The rows are grouped in 3 ways, from coarse to fine. Each group lies inside one group of the grouping before and may be the whole of it. The rows also spread widely along 10 directions, which tell nothing about the answers.
Known rows, each followed by its group in each grouping:
[  2  -7  21  12   7  26   7 -14  14 -17   9  23 -17  -3  11   7  12  -7
   8  -8   7  13  17 -16   9   1   9   3 -19 -21 -18  -5  -7  20 -14  11
  -3]  Z652 Z350 Z222
[  2 -12  22  17  22  14 -26 -12   1 -23  -1  14 -16   9   6  15 -13 -11
  13  12 -14 -20   6 -27 -12   3  17 -11  -7 -28   1  15  -1  36   9  -2
   0]  Z978 Z176 Z258
[  8 -31 -16  29  -9  -8  -6  13  16 -18  21  -7  -9   3   3  44   2 -13
 -21   0  38  56  44 -25 -20   7   6   9 -15  -1  11  32  18  -8   5  11
   1]  Z23 Z29 Z199
[-31   9 -15  14  20  17   8 -18   0 -11 -23  -9 -35 -13   9  23  -9 -16
   4 -17  29  35   3  -7  14 -14  12 -17   6   1   4   6  -7  15   1   5
  -7]  Z23 Z405 Z217
[-10  11  -7   3  -5 -19   8  21 -29  24  -4  14   6  -7  -8  -7  14   7
 -14 -15 -17 -10 -24 -11  -1 -21 -12  -1  18  38   6 -16   2 -13 -16  -5
   1]  Z652 Z213 Z915
[  1 -11   9 -11  -4  28  10 -33  21 -14  16  41 -46 -10  17 -11  18  13
  10  -6  11   8  -2 -13  27 -15  11   0  -3 -16  -2  -2 -14  48 -23  -7
  -2]  Z978 Z946 Z742
[-16  12 -16  16  -7   1   5   4  -2 -15 -16 -10  24  10  -2  25  14  14
  17  17   1  -6  14  27 -20 -17  15  23 -10  16  28  15  -8  -7  31 -14
  -7]  Z978 Z946 Z987
[ 17 -24  19   1 -25   0  16 -27  13 -17  12  35 -12  -4  18  30   3 -11
 -19 -20 -15  29  -4   9 -10  -2   0  29 -18 -16  13   6  -1  24  13 -24
  -8]  Z23 Z937 Z832
[ -2  22   6  20  -6  -6  18  35 -11   8  27 -18  -6   0 -51  -3  24   9
   8  11   3   5  24  -4   2 -16  -3  19 -14  21  -4  10   2 -10  -7   8
 -11]  Z652 Z350 Z411
[-39  19  36  28   2  13  10   4 -17 -10 -13 -10 -22  -6 -29  25 -10 -22
  17  -9 -12  12  13   5   4 -17   0   4 -14  11  -1   2   2  -9   3 -15
 -28]  Z23 Z405 Z65
[ -3  17 -49  -3  12 -20  21  -7 -14  13 -22 -18 -11 -18  11  -1  10   6
 -15  -5  40  31   3   3   1 -12  -6 -16   8   9  -5   0  -1  13  -6  20
  20]  Z978 Z176 Z177
[  6 -16 -23   3 -16 -13 -15   0  10 -22   1  31  24  12  25  16  19   8
  -8   4   2  10  11   5 -22   4  13  13  -1  -5  -2   3  -6  15  13   0
  27]  Z23 Z581 Z536
[-11   6 -29  -8  -1 -19   9   2 -18  17  -9  10  -6 -19   6  -6  15   8
 -17 -18  -9   5 -38   7  -1 -17  -1  16  13  30  26 -17 -14  19   1   5
   4]  Z23 Z937 Z362
[-17 -15  33  24  16  22  -8 -13  10 -22  -4  11 -19  -6  12  32 -13 -31
   2 -11   7  33  23 -19   4   5   7  -8 -19 -26 -19   3   2  13  -1   8
  -6]  Z23 Z29 Z158
[ -4 -12  14  -1 -49 -12   6  -3  -4 -12  12  43  20  10  12  20  12  13
  -5  -2 -18   7  11   2 -19 -17  -2  12   7  13   1  11   7  -9   1 -45
  -1]  Z978 Z176 Z257
[  6  10   4  23 -10 -26  17  20 -12  -3   4 -18  11  -6 -23  22  17  -7
  -9   4  -9  19   9  27 -22  -4  -8  41 -24  21  13  -1   1  -7  24   4
  -6]  Z23 Z581 Z356
[-16  27   5  -2 -23   6   3   8 -10  -3  -1  28  23  18 -11  -1  23  21
  20   9 -24 -29   0  20   8 -25   7  12   3   3  -8  -8  -8  -1   5 -26
   5]  Z652 Z213 Z42
[ 27 -18   3  10  10   6  -6 -22  24 -28   9  17 -17   5  12  15   6  -4
   0  12  11  17  20  -3 -10  18  16  13 -28 -39  -6   3 -16  46  13  14
  15]  Z23 Z405 Z473
[-23  -2 -19  20  -5   0 -12  21  -2  -7   1   1   0   0   3  19  12   2
   6   2   8  17  14  -8  -6 -11  10  10   1  21  21  17  -3  -8   1   4
   4]  Z23 Z937 Z996
[ -8 -18  46  31 -15   9  -7   9  10 -31  17  21  -1  10  -3  31   4 -21
   9   4 -11  25  44 -13 -16   9   4  15 -30  -6 -15   4   5 -11   1  -8
 -13]  Z23 Z405 Z473
[-12   3  24  21  -1  -4   4   7  -8  -6  -6  13  -3 -15   4  10  15 -15
  -2  -8  -7  24  14   1  -5   5  -5  18 -22  13 -16 -27  -9  -8 -10  15
  -7]  Z23 Z405 Z473
[-16   4  16  39  20   3   8  -5 -10 -15 -30 -22   6 -13   3  52 -14 -31
  -6 -15  -8  21   0  18 -27   0   1  34 -35  17  29  -5  -7 -13  38   8
 -29]  Z23 Z29 Z199
[-10  11  13 -10  -3 -47  12  16 -44  23  -5 -13  21   2 -42  -2  -1 -11
 -23  15 -24 -12   1  -8 -18 -11 -18 -22   8   2 -14   0  18  10   6 -11
   7]  Z978 Z946 Z742
[ 31   1   1  -5  -8 -24  14 -18   3 -11   7   2   8  11 -15  17   0   0
 -15  16 -14   1  -2  28 -22   3   4  22 -22 -28   9   5  -9  45  38 -14
   9]  Z23 Z405 Z217
[  2   9  16   7 -14 -14  20  -4  -4  -4   5  18   1 -11  -6   6  20  -4
  -5  -5 -12  21   8  20  -1  -1  -8  27 -19   6 -12 -23 -11  11  -2   0
   0]  Z23 Z405 Z217
[-26   9  45  13  14  -3  -1   7 -26  -1 -13   4   9  -9 -15  -2   9 -21
  14   8 -23 -10  18  -9   0  -1  -8 -13 -14  -5 -33 -20   1   3 -17   7
  -3]  Z978 Z946 Z987
[ -2  15   8  19  29  22 -11  -1   2 -15  -1 -11 -24  -1 -17   1   2   6
  29  21  -3 -28   4  -3  -1  -9  17   8 -18 -10  12  14 -13  41  12   8
  -2]  Z978 Z176 Z257
[  2 -24 -11  -2  -2 -12  -4  -4  -9  -3  -8  25  16  10  22  21  -5  -8
 -24 -13   0   7  -8 -29 -21   0   5 -18  15  -8   4   6   7   7   6  -6
  11]  Z652 Z350 Z222
[ 24   1  15   8  17 -17   5 -23 -11  -9 -15  -6   9  -2   2  22 -12 -13
 -11   6 -23 -12 -11  12 -33   4   2  13 -25 -21  15   2  -6  37  41  -6
  -3]  Z978 Z176 Z258
[  3 -11 -16  26 -21  27  -8  14  23 -24  39   6 -42  12 -18  23  10  26
  23  11  26  12  27 -18  -2 -33  22  16  -3  21  40  59   6   6   1 -23
 -20]  Z978 Z176 Z177
[ 45 -17  10  20  25 -19   2  17  -9   7  23 -17 -19  -3 -24  11  -2 -12
 -27   2  -7  -4  -6 -26 -24   8  -7  11 -22  -2  20  11  11  26  11  21
  -3]  Z652 Z213 Z915
[-25  17  13  18   8  19  -4 -12   5 -31 -20  -1   7  13  -6  22   1 -13
  29  21   8  12  40  11   3   3  15  -6 -20 -37 -31   3 -13  13  14  -2
  11]  Z23 Z405 Z473
[ 12  -2  20   1 -23  13  -1   3  12 -17  35  28  -5  27 -22   7  13  12
  14  17  -5  -9  29 -13   9 -16  10  -4  -6 -33 -18  24  11  26  -4 -25
   7]  Z652 Z213 Z42

New rows. What belongs after each?
[-35   1  -8  -8 -23 -10 -10  -2 -12 -15 -21  36  47  17  22  11  13  -4
   5   4 -11   4  17   5  -6  -5   9  -9  13 -17 -26  -7  -4   0   4 -17
  30]  Z23 Z937 Z362
[ 29 -26 -27   8 -11   8   2  -8  33 -22  34  12 -31   5   8  18  18  14
  -8  -1  27  32  12  -9  -7  -7  20  27 -14  -9  36  31  -4  36  10   1
   5]  Z23 Z937 Z362
[ 14 -27  40  40   2  14 -18  18  14 -26  22  34   5   6  20  23  19 -13
   5  -3 -12   8  35 -31 -16  19   5  25 -34   3 -11 -11   4 -13 -15  17
  -3]  Z652 Z213 Z915
[  5  -2  26  24   9  -3 -11   6   2 -19   5   7   4  -1  -7  12  16 -13
   6   5 -16   1  15   6 -13   9   4  26 -33 -10 -12 -10  -7  20   9  17
   4]  Z23 Z581 Z536
[-36  21  12  19 -17 -13  -5  35 -25   1  -2  -1  15   8 -34   8   8  -2
  13  13 -16  -2  21   0  -5 -14  -1   3   3  22 -10   1   2 -21  -1 -12
  -2]  Z23 Z405 Z473
[ 17 -18 -16  22  -8 -13   7   9   9  -5  16   0 -10 -13   3  25  15  -2
 -22  -7  23  42  15  -3 -11   2   0  32 -19  20  21   6   1   2   2  16
  -2]  Z23 Z29 Z199
[  3  -9   0  27  16  44 -16 -14  36 -37  12  12 -38   5  10  24   7  -3
  31   6  12   8  16  -2   5  -1  31  26 -27 -26  26  29 -19  41  19   4
  -3]  Z23 Z937 Z832
[ 21  -7  -3 -16 -38 -35  30  -4 -11  10  14  24  22   7  -5  12  10  11
 -36 -12 -13  17  -8   9 -20  -9 -15  13   4   6  -3  -1   6   0  10 -25
   3]  Z652 Z350 Z411
[  1  -2 -29  16 -20 -12  18   3   5 -13   1 -16  16   9  -3  32  17  12
  -2  14  28  28  36  18 -22 -12   6  19 -10  11  24  30   5 -13  25 -13
  -1]  Z978 Z946 Z987
[-16  -3 -15  -9 -19  19  15 -39  18 -26  -9  25  -9   9  25  27   1   2
   7 -14  14  27   3  16   9 -21  19   2   6 -31   6  19  -9  28  19 -32
   3]  Z23 Z937 Z362
[-29  22  18  11 -23 -11   8   6 -22  -8 -22  14  41   2   1  18  13   3
  11   6 -27 -11  11  24 -18 -13  -5  15  -6  21  -9 -11  -4 -21  11 -25
  -1]  Z978 Z176 Z257
[-11  14 -18   8 -13  11  -4  17  -1  -7  13  15   5  20 -21   1  15  28
  20  11 -10 -28  -4   2  -4 -24  19  16   9  16  25  18 -11   4  16 -18
   0]  Z652 Z350 Z411
[-43  25 -18  -9 -10  -1  -5 -10 -15  -4 -27  17  16  13  -6   4   0   7
  18   7 -14 -15 -12  15   8 -24  15 -18  25  -2  -7  -1 -12  16  13 -27
  14]  Z23 Z405 Z217
[-17  11   4   6   7  -9  -4  -6 -21  -6 -27   0   7   4  -9  17 -17 -10
  -2   2 -27 -15 -19  13 -20  -7   7   2  -1   0  14  -5  -9  18  30 -14
  -1]  Z23 Z405 Z65
[ -2   8  37   5  13 -18  -7  19 -33  20  15   8 -20 -20 -30 -23   6  -6
  -3   6 -31 -25 -14 -26  -2  -7 -14  -5  -4  17 -13 -18   2  27 -26  12
  -1]  Z978 Z176 Z257
[ -4  25 -48 -16 -21 -28  26  -7 -15   2 -25 -12  57  26  -8  23   5  14
 -11  18  11   4  12  30 -20 -16   4 -10  13 -22  -8  19   2   3  41 -26
  31]  Z652 Z350 Z222
[-18   9 -42   0  11 -16   2   4 -15  14 -17 -19  -8  -7  -8  11 -10  -3
 -19  -5  19  17 -14  -5  -5 -17   3 -15  21  12  20  13  -1  16  15   7
  12]  Z23 Z29 Z158
[  0   8 -25   4 -18 -12   0  21  -4   4  20   6 -15   7 -28  -5  17  22
   3  14   4  -1  -1  -2  -3 -18   7  13   9  21  22  13  -7  14   3 -11
   5]  Z23 Z405 Z473
[-19  26 -13   5 -15 -36  27  12 -31   9 -23 -22  36  -7 -12  16  14  -4
 -11   9  15  29  31  15 -15  -8 -19  -7  -1  13 -28  -3  11 -21   4  -1
  15]  Z978 Z176 Z257
[  0   2   3  31  12 -12  19   6  -8  -6  -4 -33  -7 -17  -6  30   8 -21
 -11   3  35  52  50  -9 -14   8 -14  -3 -28   2 -18  12  18 -11  -4  23
  -2]  Z978 Z176 Z257
[  6   4  -7 -12 -16   9  19 -24  14 -17   3  32  13  10  17   3  22  11
   4   2  13  21  21   8   9  -1   7   0  -8 -36 -37  -9 -10  20  -4  -4
  24]  Z652 Z350 Z411
[ 12  -3 -48  -4 -16 -35  19  13  -8  18  11   0  -8 -20   5   2  25  14
 -33 -19  16  31 -18   7 -11 -16  -5  28   8  40  37  -2  -5   7   1   8
   7]  Z23 Z937 Z362
[ 11 -16  -3   8 -19 -12   0  11   3   0  36  23 -28  -9  -4  -3  19   9
 -10   0  17  25  20 -33   2 -12  -2  -5   8  16  -2  15  11   9 -32  -1
   1]  Z978 Z176 Z258
[ 18  -9  19   8  13  -4   1 -15   8 -22   2   0  13   9  -1  18   7 -10
   0  27  -2  -4  29   0 -22  16  10   9 -38 -41 -10   8  -2  37  22   7
  10]  Z978 Z946 Z742
[-21   7   9  12 -15 -12  12  14 -16   1  -3  -3  10   0 -18  21   8   0
   0   4 -15  -3  10   5 -16 -20   0  16  -5  29  22   8   4 -17  13 -22
 -19]  Z978 Z946 Z742
[  1 -20 -17   1   7  17 -15 -20  20 -17   1  27 -19   6  24  18  -7   4
  -3  -4   7   4 -11 -12  -1  -6  24   0   7 -19  18  13 -12  41  15  -4
  13]  Z23 Z29 Z158
[-48  -1  -1   3   5  -6 -23   3 -28   8 -35  37  14 -12  30   7  -9 -10
 -10 -26 -33 -14 -43  -9 -11 -14   5  -3  28  37  15 -30 -12  -9  -2  -4
   3]  Z23 Z29 Z158
[-30   9  20  34  -2  21   5  -1   2 -23 -11  -3  -6  -4  -7  36   2 -13
  18  -6   3  24  23  15   1 -12   9  23 -23   8   4   5  -4 -12  12  -6
 -21]  Z23 Z29 Z199
[ 12  18  -2   8   7  16  11 -19   9 -17  -1  -3  -8  -1 -11   9  12   9
  15  10 -12 -12 -13  34  -3 -13  18  44 -30 -15  29   5 -25  46  37  -4
  -3]  Z23 Z937 Z362
[ -2  12  28  12 -13  -6  30 -10  -7  -9  -5  -8  12  -1 -17  25   9  -8
   1   8 -13  11  22  26 -14  -9  -4  27 -33  -2   0   1   2   0  23 -16
 -20]  Z978 Z946 Z742
[ 16  12  -8  -5 -16 -22   9  10  -4   4  26   7   3   1 -21 -19  29  18
   0  27  17  11  38  -8   9  -5  -4  -9  -2 -15 -38   8   5  25 -23   7
  27]  Z978 Z176 Z258
[ -9 -23   1  25   9  -6 -38  24  -2 -14  -1  26   4   1  18  12   6  -8
  -2   3 -13  -1   5 -27 -27  16  12  11  -4  18  15 -10  -9  -3  -1  18
   8]  Z23 Z405 Z473
[-20  28 -45  -1  26   2 -11  -3  -6   1 -26   1  -7  -8   5 -17  16  17
  16  10  10 -14 -22  11  12  -9  19   1  11   9   8 -17 -31  37   5  22
  25]  Z23 Z405 Z217
[ 33 -12  15  -5  -7  14  15 -36  29 -28  25  24 -27   2   3  11  12   1
   0   1  -4  15   3  12   3  -2  12  27 -31 -45   4  12 -12  64  17 -10
   3]  Z23 Z937 Z362
[ -6  -8 -20  -6 -21   6  -7 -13  16 -21  13  22 -10  25  -5  20  -2  11
   8  12  12   9  10  -6   2 -16  24 -11  17 -23  11  35   0  31  17 -33
  13]  Z23 Z405 Z217
[ 12 -31   5  15 -15   4  10 -15  21 -16  17  18 -23   0  14  44 -10  -9
 -23 -18  13  43   8  -7 -14  -9   6  19 -11  -4  27  24   6   9  17 -16
 -16]  Z23 Z29 Z158
[-11   8 -43   0   4  11   4 -14  13 -11  -6   1 -27   1   4  12   3  11
   8   1  32  18  -2   5  12 -18  22  -5  12  -7  17  19 -13  33  12  -4
  11]  Z23 Z405 Z217
[ 10 -25 -31 -15 -15 -10 -19  -4  12 -15  18  30  -1  22  10   5   5  11
 -11  12  10   7   5 -26  -6  -5  19 -17  22 -31   6  31   5  42   7 -14
  34]  Z23 Z937 Z362
[ 21 -11 -42  -6  27 -17  -3  -7 -10  10 -12  -2  -4   4  15   6  -6  -3
 -30  -3  18   1 -17 -27 -14   3   5 -27  15 -18   6   8   5  35  12  17
  30]  Z652 Z213 Z915
[  1  22 -14  10  -1 -21  -2  24 -11  -4   4 -26  14  16 -45   5  12   7
   9  40   6  -3  29  13 -14  -2   8   8 -13  -9  -4  14  -5  16  25   1
  19]  Z23 Z405 Z473
[-10 -11 -15   9  11  25 -13 -12  19 -20   7  21 -37  -3  19   6   8  -2
  11  -5  26  21  11 -24  20  -6  19 -11   5 -23   0  17  -9  37 -13  12
  17]  Z23 Z937 Z832
[-20  14 -27  20  -8  15  -1  -2   7 -20 -21  19   2  -7  26  17  17  17
  15  -8  -2   2 -11  34  -9 -12  21  47  -9  41  42 -15 -30  -9  21  -3
  -7]  Z23 Z405 Z65
[ 24  12  -3  26  12  -9   4  24   8  -4  24 -23 -24 -10 -35  -6  32   6
   6  27  17  18  31   4  -4  10   2  36 -42   7   3  -5 -15  24   0  40
   7]  Z23 Z405 Z473
[-27   1  10 -11 -31  -8  16 -31 -16 -11 -27  37  21   6  26  28  -9  -7
  -8 -18  -9  19   3   9  -6 -22  -6 -23  19 -10 -24   6  11  -9   2 -49
   2]  Z978 Z176 Z177
[ 25  -6  12  21  11 -33 -12  26  -4 -11  15  -7  23   7 -24   8  18 -12
 -10  33  -7   7  39  -6 -28  29  -2  16 -37 -18 -21  -8   0  20  11  29
  26]  Z23 Z405 Z217
[-26   9  -3   9 -36 -13   3   9  -7 -18 -14  19  50  17  10  30  17   1
   6   3 -15  13  20  29 -21 -11   7  27  -7   7   4   2  -4 -20  25 -27
   9]  Z23 Z937 Z362
[-15 -17  24  29 -12 -13  -6  25  -4 -15  18 -11   9   8 -18  38   2 -32
  -7  11  15  50  66 -32 -12  11  -7 -15 -20 -21 -32  30  30 -17  -9   5
   7]  Z23 Z937 Z996
[ 12   0  -1  15  -9  17  21   1  14 -11  25   0 -21   7 -18  19  13   5
   4   0  15  16  18  -5   1 -17  10  18 -18  -1  16  24  -1   9   6  -7
 -13]  Z652 Z350 Z222
[-14   0  24   9   5  -5 -15  -4 -14 -18 -16  18  28   8  12  10   5 -14
   9  19 -14  -7  28 -11 -14  11   0 -17 -10 -26 -40  -7   2  12  -1   1
  21]  Z978 Z176 Z257
[ 30 -33   8  12  -4  -7   8 -18  15 -26  14  -8 -11  10   2  51 -14 -22
 -24  -2   5  31  13  -3 -33   5   8  17 -28 -35  31  39  13  31  44 -13
  -9]  Z23 Z937 Z362
[ 21 -23 -26 -20 -16 -26 -12  -3   4   0  22  40  -8   4  14 -16  18  12
 -22   9  15  20   6 -25   0   8   1 -17  18 -19 -22  -6  -3  40 -22   9
  41]  Z23 Z405 Z473
[ -9   5 -28  -2  20  11   6 -34  14 -13 -30   5  -5 -11  37  13   3  -9
  -4  -6  35  38  11  10  13   7  10 -11  -9 -33 -27 -14 -18  35   6  27
  26]  Z23 Z29 Z158
[-17  10  13  16  19 -13 -11  16 -24  -1 -15 -17  21   9 -25  16  -4  -7
   7  24 -30 -35   0   0 -28  -6   7   5 -12   6  19   6   0  10  29  -3
  -6]  Z978 Z946 Z742
[ 24   6   1  -1 -34 -24  18  15  -8   4  26  11  22  18 -28   7  20  13
 -12  15 -11   1  23   5  -8 -12  -8   9  -6  -8 -15  10  11   2   5 -22
  11]  Z652 Z213 Z915
[-13   7 -20  15   2 -21   6  24 -19  15  -1 -16 -28 -21 -20   3   5   0
 -16  -8  14  22  -7  -9  -4 -16  -4   4   9  41  24   1   3  -3  -8  14
  -8]  Z23 Z405 Z65
[ -6  -3 -36  -1 -12  -9  -5   7   3  -6   3  15   7   1  15   2  23  18
  -1  14  31  19  26 -16  -3  -7   6 -14  13   6 -12  13   0   8 -14   2
  28]  Z978 Z176 Z257
[ -9 -23  15  22 -18   1 -10   4  16 -31   7  16  21  16  11  45   1 -18
  -5   7  11  38  49  -9 -19  10   9   7 -20 -24 -14  18   9  -8  14  -6
   8]  Z23 Z29 Z158
[ -1   0 -22  14 -30  -1  32  -5  15 -21  -2  -3  25  13  11  45  16   1
  -8  -2  37  56  50  13 -12  -2   4   9 -14  -9 -13  23   7 -26  18 -11
   2]  Z652 Z350 Z411
[-10   8 -10   8  27 -21  -3  10 -27  15 -15 -27 -10 -12 -22   8  -8 -19
 -15   0  -3   2 -11  -9 -11  -2  -6  -9   2   0  11   8   3  25  16  16
   9]  Z23 Z937 Z832
[-26   7 -23  -1 -31 -13   9   0   0 -17 -17  18  45  10  23  23  26   1
   2   3  16  39  38  20  -6  -3   4   5  -1  -8 -23  -3  -1 -16   5  -8
  26]  Z23 Z937 Z362
[-16  -9   2 -19 -26   2  13 -30   5 -13   4  37 -17   7   9   8  -2  -5
  -5  -8  18  40  19 -12  21 -14   0 -36  18 -38 -43   7   5  27 -19 -29
  16]  Z23 Z405 Z473
[  9 -20 -20   4 -43 -21  34 -22   5 -15   0  -3   8   7  19  58  -8  -5
 -32 -12  34  63  32   5 -31 -13  -8   0   2  -2  12  41  25 -16  22 -39
  -7]  Z978 Z176 Z257
[-21  17   5  20  -5   3  36 -14  -6 -13 -23 -37   5  -3 -17  46  -3 -13
   7   4  23  36  39  27 -10 -17  -1   5 -21  -4   4  26  10 -12  28 -17
 -21]  Z978 Z946 Z987
[ 10  -6  -3  34   8 -12 -16  24   7 -20  -4  11  17 -13  20  10  33  -4
  -1  10   1  16  28   8 -26  29   7  49 -43  24   6 -33 -19  -8   0  45
  14]  Z23 Z405 Z65
[ -3   9  11  -3   8 -29  10  -4 -27  10 -14   2  13 -11  -8   1   3 -17
 -19  -8 -28  -2 -22  12 -13  -1 -10   8 -12  -4  -4 -22  -5  25  13   5
   6]  Z23 Z937 Z362
[ 13   9 -17  -3  -2 -26  16   5 -14  13   1  -3   5 -10 -15  -8  21  17
  -8  11  -7 -10 -13  15 -12 -12  -3  21  -4  21  23  -4  -9  20   9   2
   3]  Z978 Z946 Z987
[-29 -16 -16  15 -29  37  -8 -24  31 -48 -10  47  -5  10  51  40  11   9
  23 -21   9  26   5  15   0 -21  28  25   9   3  20  13 -16  -5  15 -32
  -6]  Z23 Z581 Z356
[ 19  -3  18  20  39 -14 -20  11 -20   2  -1  -1  -6 -13  -4  -4   3 -11
  -8   6 -26 -25 -15 -17 -26  10  -2  11 -22   7   9 -13  -6  29   3  30
   4]  Z978 Z176 Z177
[-21  30   4 -11  -6 -16   0  20 -25  12   5   3   7   4 -43 -24  17   8
  12  19 -22 -22  -4   3  15 -25   0  -6   9  -3 -17  -3  -5  31  -3  -7
  19]  Z23 Z937 Z362
[-17  -6 -19  37  12  30 -14 -11  24 -46 -22   0   4  11  32  47   6  -7
  21  -5  20  22  24  17 -16   4  31  27 -24  -3  20  15 -13   2  37   9
  -2]  Z23 Z581 Z536
[-36   3  -7  10   8  21 -31  -6  -2 -24 -26  21  -2  15  11  16 -12  -2
  25   7 -12 -23  -7  -6  -4 -11  30 -11  12  -7  14   7 -13  18  15 -14
   8]  Z23 Z405 Z65
[  0  17  -3  12  20  -3 -12  18 -13   6   9 -19 -14   3 -48  -3   1   4
   8  23 -14 -27 -14  -2  -1 -15  10  13  -9  -1  19  12  -9  41  20   6
   5]  Z23 Z29 Z199
[ 17 -19 -29  19   5   8  -8  -4  35 -27  11  27 -19 -13  40   8  34  11
  -2  -3  35  40  21  -3  -3  16  18  33 -22   7   9 -13 -23  20 -12  36
  17]  Z23 Z405 Z217
[ 25 -20  10  10  10 -35  -7  23  -8  -2  29 -21   0   6 -31  14   2 -24
 -24  24  13  26  41 -33 -21  18  -7 -12 -21 -36 -16  24  24  32   4  22
  23]  Z23 Z937 Z362
[ 18  -9  -3   2 -41 -29  13  -3   7 -21   1  27  60  15  21  26  32  16
  -8  17 -10  14  36  35 -35   6  -1  40 -21   0   0  -4  -5 -14  24 -21
  12]  Z978 Z946 Z987
[ 12   3 -28 -14 -30 -19  16 -14   4  -7   0  19   8   7  -1   9  14  17
 -10  10  10  18   7  23  -4  -8   4  11   3 -14  -2   4  -9  25  14 -19
  22]  Z23 Z405 Z65
[-23  -1 -19  17 -28   8   2  14   7 -15   9  14  -4   3   5  24  18  13
   8  -7   9  23  10   4  -4 -28  16  28   4  30  32  20  -5 -16   7 -19
  -9]  Z23 Z937 Z362
[  1 -15  12 -25 -36 -22   9 -22 -14  -3   9  32  -9  15 -15  12 -20  -4
 -24  -5 -19   6 -10  -8  -5 -21  -3 -25  25 -26  -5  16  14  32   8 -52
   6]  Z23 Z405 Z65
